There are 5 ways to turn a row about zero (a turn may also mirror it). The second row of each pair is the first, turned, with some noise.
Known pairs, each followed by its turn:
[-42.7 -42.7  -8.6   0.2]
[-39.8  31.4  -8.9 -29.2] => (2)

[ -2.8 -42.7 -10.1  36.2]
[ -2.0  29.4   3.3 -50.7] => (4)

[ 11.3  42.7   4.0 -27.4]
[ 12.8  17.4   7.9 -43.2] => (3)

[  0.0   9.4 -21.0   7.3]
[  6.8 -21.8  -3.3 -17.4] => (2)

[-0.1  6.7  1.4 -3.8]
[-1.2  1.0  2.1 -5.7] => (3)

[ -9.9 -16.1   0.1 -11.8]
[  5.2  10.0 -21.8  -4.4] => (0)

[  1.8  -3.0   4.1 -27.4]
[ -6.6   7.8 -16.2 -21.1] => (0)

[ 23.0 -12.8  -0.1   3.9]
[13.1  7.7 22.6  0.9] => (2)

[-21.4   0.9 -15.5 -12.2]
[  2.2  19.3   2.7 -24.6] => (1)

[24.8  1.8 11.6 12.3]
[-20.1  23.1   0.4   8.1] => (4)

[-10.1  14.1 -13.5   1.1]
[20.0  5.1 -0.2 -3.4] => (3)

[-10.9  -7.7  14.1   0.3]
[ -4.8 -12.6   5.9 -10.0] => (1)

[-12.4   0.4  -1.2   7.5]
[10.7 -5.9 -1.6  8.9] => (0)

[-0.7 42.7  4.4  2.7]
[ -1.1  -4.6 -28.6  32.1] => (4)

[-6.1 -6.5  2.8 -3.2]
[-9.3  5.5  4.7  5.0] => (3)

[ -4.6  -9.6   7.3 -20.7]
[-6.9  4.7 21.9 -4.8] => (1)

[ -5.7  -2.6 -11.0  16.0]
[  6.8   0.4  -6.0 -17.3] => (2)

[-21.5  -0.1   4.3  -7.5]
[-16.8   2.3   8.0 -19.6] => (1)

[ -3.9 -14.5 -24.9   2.8]
[-11.9  -0.4  15.2 -22.4] => (2)

[2.2 7.4 5.9 1.5]
[-3.2  4.4 -2.9 11.8] => (4)

[  6.8  -3.4 -16.2   2.7]
[  6.0 -14.1   9.1   4.0] => (3)

[-11.2 -42.7 -30.3 -24.7]
[ 31.6  15.7  33.2 -26.3] => (1)

[ 23.2  41.7 -36.4  42.7]
[-29.3 -39.8  43.9  28.3] => (0)

[-10.5   5.9  21.3   4.1]
[17.5 12.0 -2.7 13.6] => (4)

[-1.9  7.5 -8.1  1.0]
[-10.4  -8.8  -0.6  -2.7] => (0)

New pairs. What belongs after each?
[  6.7 -42.7  22.6   5.7]
[  5.3  32.3  32.0 -21.7] => (4)

[ 16.0 -32.3  27.2  -3.5]
[-2.9 31.5 22.9 14.9] => (2)

[ 5.3 18.1 -4.4  0.7]
[  8.3 -14.6  -6.3   0.6] => (2)

[ 42.7 -34.7 -25.0  -4.4]
[  2.9   0.9  55.5 -18.7] => (2)

[  6.5  11.6  -0.5 -10.0]
[ -9.6 -10.7  -0.2 -11.0] => (0)

[  5.7 -30.1  20.0   3.2]
[10.5 32.9  2.0 -2.9] => (0)

[  4.9   1.5 -19.3   7.9]
[-11.4  -5.4   2.2  13.5] => (0)

[ -5.1 -41.4 -13.3  -2.5]
[-23.4  21.7  21.5 -23.8] => (2)

[ 4.0 -1.5 20.6 21.3]
[ 3.0 28.1 -4.8  2.5] => (4)

[ -7.0 -22.0 -41.3  -9.8]
[ -5.2 -33.5   5.6 -38.5] => (4)

[ -0.2  -0.1 -10.6   0.1]
[10.3 -2.3  5.5  4.7] => (3)

[  8.6   3.4  -8.5 -26.6]
[-17.7  -1.3 -12.2 -14.7] => (0)

[  4.3   2.9 -33.4   3.5]
[-19.6 -22.8 -12.0 -14.5] => (4)

[ -7.5 -21.4  10.8 -42.7]
[  5.3  17.7 -36.7 -25.5] => (0)

[ -4.8 -17.1  -6.7   8.8]
[ 0.2 -8.4 -1.4 24.8] => (3)

[ -9.4   8.2 -26.4   0.7]
[-11.6 -19.1  -3.6 -17.8] => (2)

[ 42.7  17.5 -13.6   1.2]
[-44.6  -7.1  -7.7  17.7] => (4)

[ -7.0   6.9   3.3 -13.6]
[ 2.7 15.1  1.0 -5.7] => (3)

[-10.2 -23.8   6.7  -1.7]
[ 12.2  18.9 -10.8   3.3] => (0)

[  0.2  -2.5 -26.3   5.3]
[ 17.5 -11.1   8.9   9.6] => (3)

[ 5.7 -5.5 -1.3  9.8]
[0.8 4.1 5.4 7.3] => (0)

[42.7 -5.8  6.9 27.5]
[-39.6  35.6  -0.3   2.6] => (4)

[ -0.3  -8.2  14.3 -17.6]
[-7.5  7.4  5.1 15.1] => (2)

[-11.4  -4.1  -3.0  -4.0]
[4.2 7.5 5.0 7.7] => (3)

[-3.8 21.9  2.6 18.2]
[  7.9 -20.8  15.2   4.5] => (0)

[37.8  6.9 -4.7  6.2]
[-10.0 -34.1   9.3 -23.2] => (3)

[ -4.3 -20.3  12.8   8.6]
[-0.5 27.6  0.0 -3.2] => (2)

[ -4.6 -25.2  42.7  10.6]
[-39.4   8.1 -26.8  13.6] => (3)

[-11.8  -9.8 -22.4   7.4]
[  1.7 -12.4  -4.2 -27.6] => (4)

[20.9  2.6  1.1 15.2]
[  0.0 -20.3  -2.8  -7.9] => (3)

[ -1.1   2.2 -14.3   2.6]
[14.2 -6.2  4.3  5.4] => (3)

[ -9.4  -5.8 -11.3  -8.6]
[ -4.3   1.7 -15.7   5.6] => (0)

[-0.8 -2.2 17.2 -8.5]
[-14.0  -8.4  13.3  -0.2] => (1)

[  5.5  -9.2 -12.4  19.4]
[  2.1 -22.5  -2.4  13.3] => (3)

